There are 4 ways to turn a row about zero (a turn may also mirror it). The second row of each pair is the first, turned, with some noise. The first 36 pairs use one turn. New pairs use 2 turns, one after the other, and a turn may come again.
Known pairs, each followed by its turns in order:
[  0 -28   1 -18  -1   7  29   2]
[ 15 -10   7  19 -25  -1  17  11] -> j_542

[-42   1   9  34  -7   6   2 -12]
[-35 -29  -7   1  -7 -21 -17 -23] -> j_542

[ 16 -18   1  -5  32  -1   1 -23]
[ 43   6 -16   9 -13 -12   0  -7] -> j_542

[-34  -6  23  48   4  -1   6  14]
[ 24   4   2 -12 -43   0 -23  32] -> j_862

[-10  61   3  -7   2 -32   6   4]
[-13   0  25 -13  53  -3 -28  21] -> j_542

[  0  23 -26  11   7   1  26  -1]
[ -3   7   5 -12  -9   3 -31  31] -> j_542

[ 13 -12   7   0   4 -33   2 -14]
[ 10 -13  28 -10   8 -26  10   3] -> j_448

[-24  -1 -14 -43  -4  58  -7  -5]
[-23  14  17  26 -10 -48  10 -31] -> j_862

[-12  14   2   0   2  39 -16  -5]
[ -5   1 -12  18 -18 -29 -15 -16] -> j_862

[ -7 -26  -3  -3  28  61   0   5]
[ 12 -14 -30  26 -43  44 -16 -19] -> j_542

[-14  27  -8  -5 -29  -6  32  16]
[ 15  40   2 -17  14 -16  18   6] -> j_862

[-12 -15 -17   2  -5  19  -8 -49]
[ 17  -5  -8  -5  -4  47 -25  -6] -> j_261

[ -9  -4   5  -6  19 -20  11  -6]
[-5  2 13 -9  5  9 25 22] -> j_261

[  0  18   8  14 -16  14 -61  -4]
[ 13 -56 -13   5 -17  -1  -8 -33] -> j_261

[ 1  0 -4 14 21 -9 28  6]
[-7 13 23 -8  0 -2 -5 17] -> j_261

[-10  18  17 -18   2  11  22 -40]
[-15  28   8  20   3 -14 -39 -22] -> j_448

[ 36  22   2 -61  29   2  -9   2]
[  5  -8 -34  16  -7 -43  10 -50] -> j_448

[-61  -8   8 -24 -27 -12   7  54]
[-46 -60  16   4  13  31  34  16] -> j_542

[  4 -14 -33  11 -61  26 -19  32]
[ -4  -2 -17  58  12 -12 -35 -42] -> j_261

[-24 -28 -24 -51  15 -22  11   2]
[ 58  20 -15 -28  13  -9  -3 -27] -> j_448

[  9 -14  35  -1  13   3 -34  24]
[  3 -18  26  -9  -3  11 -46 -20] -> j_862

[ -7 -16  -5  -8 -28  11 -53 -11]
[ -7 -36  -2 -14  24  39 -11 -22] -> j_448

[ -8 -15  29  -3  -2  10 -12 -35]
[ 25  -1 -16  -4 -27  27   4 -11] -> j_261

[24 -1  1 60  0 24  7 -9]
[-29  42 -23  18 -25 -16 -26 -11] -> j_542

[-13 -14  10 -11 -12 -18 -10  61]
[ 13 -16 -41 -30  26 -12  27  25] -> j_448

[ -1  -8   1 -18  -7  -9  24   3]
[ 21  14  -4   3  16 -15  -3   1] -> j_448

[-23 -15  -8  -5 -26  16 -56 -52]
[-13 -30  21 -17  17  46 -39 -44] -> j_448

[ -3  -8  -5 -32 -14   7  15   3]
[  9  26 -18   5  24   5   5  -8] -> j_261

[ 12   9  10  20   8  -4   8 -59]
[ 30 -38 -37  13   9 -11  20  16] -> j_862

[ 34 -17   0  14  -5 -16 -23  10]
[-12 -10  -2   3  15  34 -25   7] -> j_862

[  3  -7  -2  -4  -3  -5 -29  10]
[-16  -7   3 -11   8   0 -21  -4] -> j_862

[ 13  -5  -8  -6 -35 -10   7  41]
[ -9  39  19  -7  30  15 -17   8] -> j_862

[ 49 -20 -12 -13 -16 -38  -6   0]
[ 20  44  -1 -11  10 -18  45  14] -> j_542

[ 35  -1  -3  15  13  -2 -50   1]
[-14 -46   8  -6 -14   3  30 -15] -> j_448

[  4  -5  16  -8  47 -11  -7 -30]
[ -7  -9   3 -36 -15  31  28  17] -> j_261

[ 29 -19 -24 -17 -61 -14 -25  -8]
[ -8 -10 -62  50  11  12 -18  -2] -> j_261

New pairs, each followed by its turns in order:
[  1  61 -24  28  40  24  23  20]
[  7  38  30 -64 -26  -5 -20  26] -> j_862 j_542

[  9   2  29  40 -12 -52  11 -28]
[-21   1 -12 -43  46 -36  17  20] -> j_448 j_448

[-29  -7 -12 -12  51   9  55  -8]
[  7 -45   2  -5  36  28  43  26] -> j_542 j_448

[-53  21   3 -27   9   7 -15 -12]
[ 25 -13   9 -48  11  31  -4 -20] -> j_448 j_542

[ 21  -2 -11   3 -14 -34 -34  13]
[ -2  20  11 -33  31  -9   6  18] -> j_542 j_261

[  7  32 -52 -30  15 -11  -5  26]
[ 32 -52 -35  14   9  -4 -11   8] -> j_261 j_542

[-16  13 -11  17  19  13 -13  -7]
[-11   9   2  -3  32  -1   7 -25] -> j_261 j_448

[ -3  21  -7  29  -1  -8 -21 -39]
[ -1 -17  31   5   8 -25 -32   7] -> j_448 j_862

[ -3  -3   3   5 -40  26  35  -4]
[ 27  13 -27 -30   6  23 -17  -6] -> j_862 j_862

[  7   8 -14  32  10 -12   1  -5]
[-10   5   9   6  19   2 -22 -18] -> j_862 j_261

[  3 -29   6 -30 -15  -9 -13  18]
[ 11   3  28  -3  16  12 -32  15] -> j_261 j_261

[-34 -17  41  -4  -3 -17  -7 -13]
[  5 -23  21 -32 -13 -12   8 -36] -> j_448 j_862

[ -6  14  22   5 -48 -50 -13   3]
[-15  -6  27 -21 -10  27   0 -66] -> j_862 j_862

[ 15 -21  -1  -4 -13   7   5 -28]
[ 12  -1 -24   2  -4 -15 -12  28] -> j_542 j_261

[ -1  26 -15   4   5  21 -25  -5]
[ -5 -12 -17 -17  13  20   2 -31] -> j_542 j_261

[ 14  -6 -30 -29   3  -5   9  23]
[ 15  36  -5  -9 -17  -7  -2  25] -> j_448 j_542

[  3   6  20   2   5  -9 -48 -16]
[ 11 -15   9 -23  25  14  14 -27] -> j_862 j_448

[ -5  -5 -34  18  24  -6  -5 -42]
[ -3  33  21  42  15  17 -16   1] -> j_862 j_261

[ 10  39   8  -7 -33  -4 -38 -52]
[ 47 -35   8  16  10  34  42 -31] -> j_261 j_448

[ -5  46  11 -35  26 -28 -20 -38]
[-18  40 -13  -8   9  48  15  32] -> j_862 j_261

[ 32 -17  12 -16  61   1   3 -61]
[-35  14  57   1  16 -41 -58  -2] -> j_448 j_448

[  4 -15   5  27   4 -32  10  20]
[-10  -4 -41  22  10  13   9  -8] -> j_862 j_448

[ 11  24   0 -24  11 -10  31  37]
[ 15   4 -20 -56   7  -3 -19   4] -> j_862 j_261

[  2  -9  -6  -1  11 -46  42   3]
[ -3   8  31   7   4 -51  12  -8] -> j_261 j_261

[ 18   5  14  -1 -51 -25  21 -32]
[ 37  -3  -4 -10 -13 -28  38  38] -> j_542 j_261

[  1   6 -16  -4 -19  11   2  -6]
[ -5  20 -20  -7  -9   3  -4 -14] -> j_448 j_542

[ 22 -18  -7 -40 -25   8  -5  -8]
[ 2 27 38 32 -8  2 -9  4] -> j_542 j_542

[  1  10  -6  30 -45   3   2 -18]
[ -4  32 -29 -18   9   0  23 -23] -> j_261 j_542

[ 27  -8 -17  31  61 -26  -3 -45]
[-33  46   8  34  10  36 -41 -22] -> j_862 j_261

[-34   4 -10 -30  -6 -29   8   9]
[ 25   2  35 -15   9 -13  23 -17] -> j_862 j_862

[11  0  5 15 -4 15  8 26]
[ 22 -21  -5   9   1   0  10  14] -> j_261 j_261

[  9   0 -18 -29 -26   0  29  41]
[ -7  17 -37  10   0  47   1  -5] -> j_448 j_862

[ 61 -18  -4  13 -16   6   4   7]
[ 16 -41  18  39  25   7  -3 -11] -> j_261 j_261

[ 16   9 -27   6   5  21  -3  22]
[-21  21   3  -4 -33  -3   1  10] -> j_448 j_542

[ 37   7   7 -32  35 -42  -2  49]
[-21  19  -7  23  29   5  -1  73] -> j_448 j_261

[  1   3  -1  -2 -33  20 -48  -4]
[  3  22  12 -14   8  47  15 -27] -> j_448 j_448

[ 10 -11   3  38   4 -12  -1  -1]
[ 21 -14  10 -14 -23  -2 -17  11] -> j_542 j_448

[-19   9  14   9  17 -17  24 -10]
[ -8 -18 -21 -11  -1 -26 -19  12] -> j_448 j_448

[ -4 -61  -5  18 -13   6 -35 -26]
[ 44   6  32  31   2  -9 -45  -7] -> j_542 j_448

[19 -1 61 -1 -8 10 15 20]
[  0  21 -10 -37  50   0  22  28] -> j_261 j_862

[ 14  -2   7 -13  13   5  12  15]
[-14  -6   3  13 -18  10   9   9] -> j_542 j_448

[-42   2 -18  61 -10  -1   8   4]
[  8  14 -12   7   3 -51  14 -59] -> j_448 j_261

[-15  -6   0   4   8 -16  41  -6]
[  3 -12   9 -25  17  -8  17  28] -> j_542 j_448

[-11  -7 -15  37  -4   0 -26  23]
[ -7  45  -5  10   7  -6   4 -34] -> j_448 j_261

[-29  15   1   0  21  -7  36   0]
[ -4 -21  -4 -28  16  12  27  12] -> j_542 j_448

[-10 -13 -36  -6   5 -30   6  13]
[-25  18 -34  -3   3 -17  -1   8] -> j_448 j_261

[ -1  -4  -2  20   5 -13 -52  -9]
[ -8 -10  48  22  -5 -14   9   2] -> j_448 j_862

[ 61  25 -25   6  -6   0 -30  -4]
[ -5 -13 -42  14 -39 -30 -26 -20] -> j_542 j_448

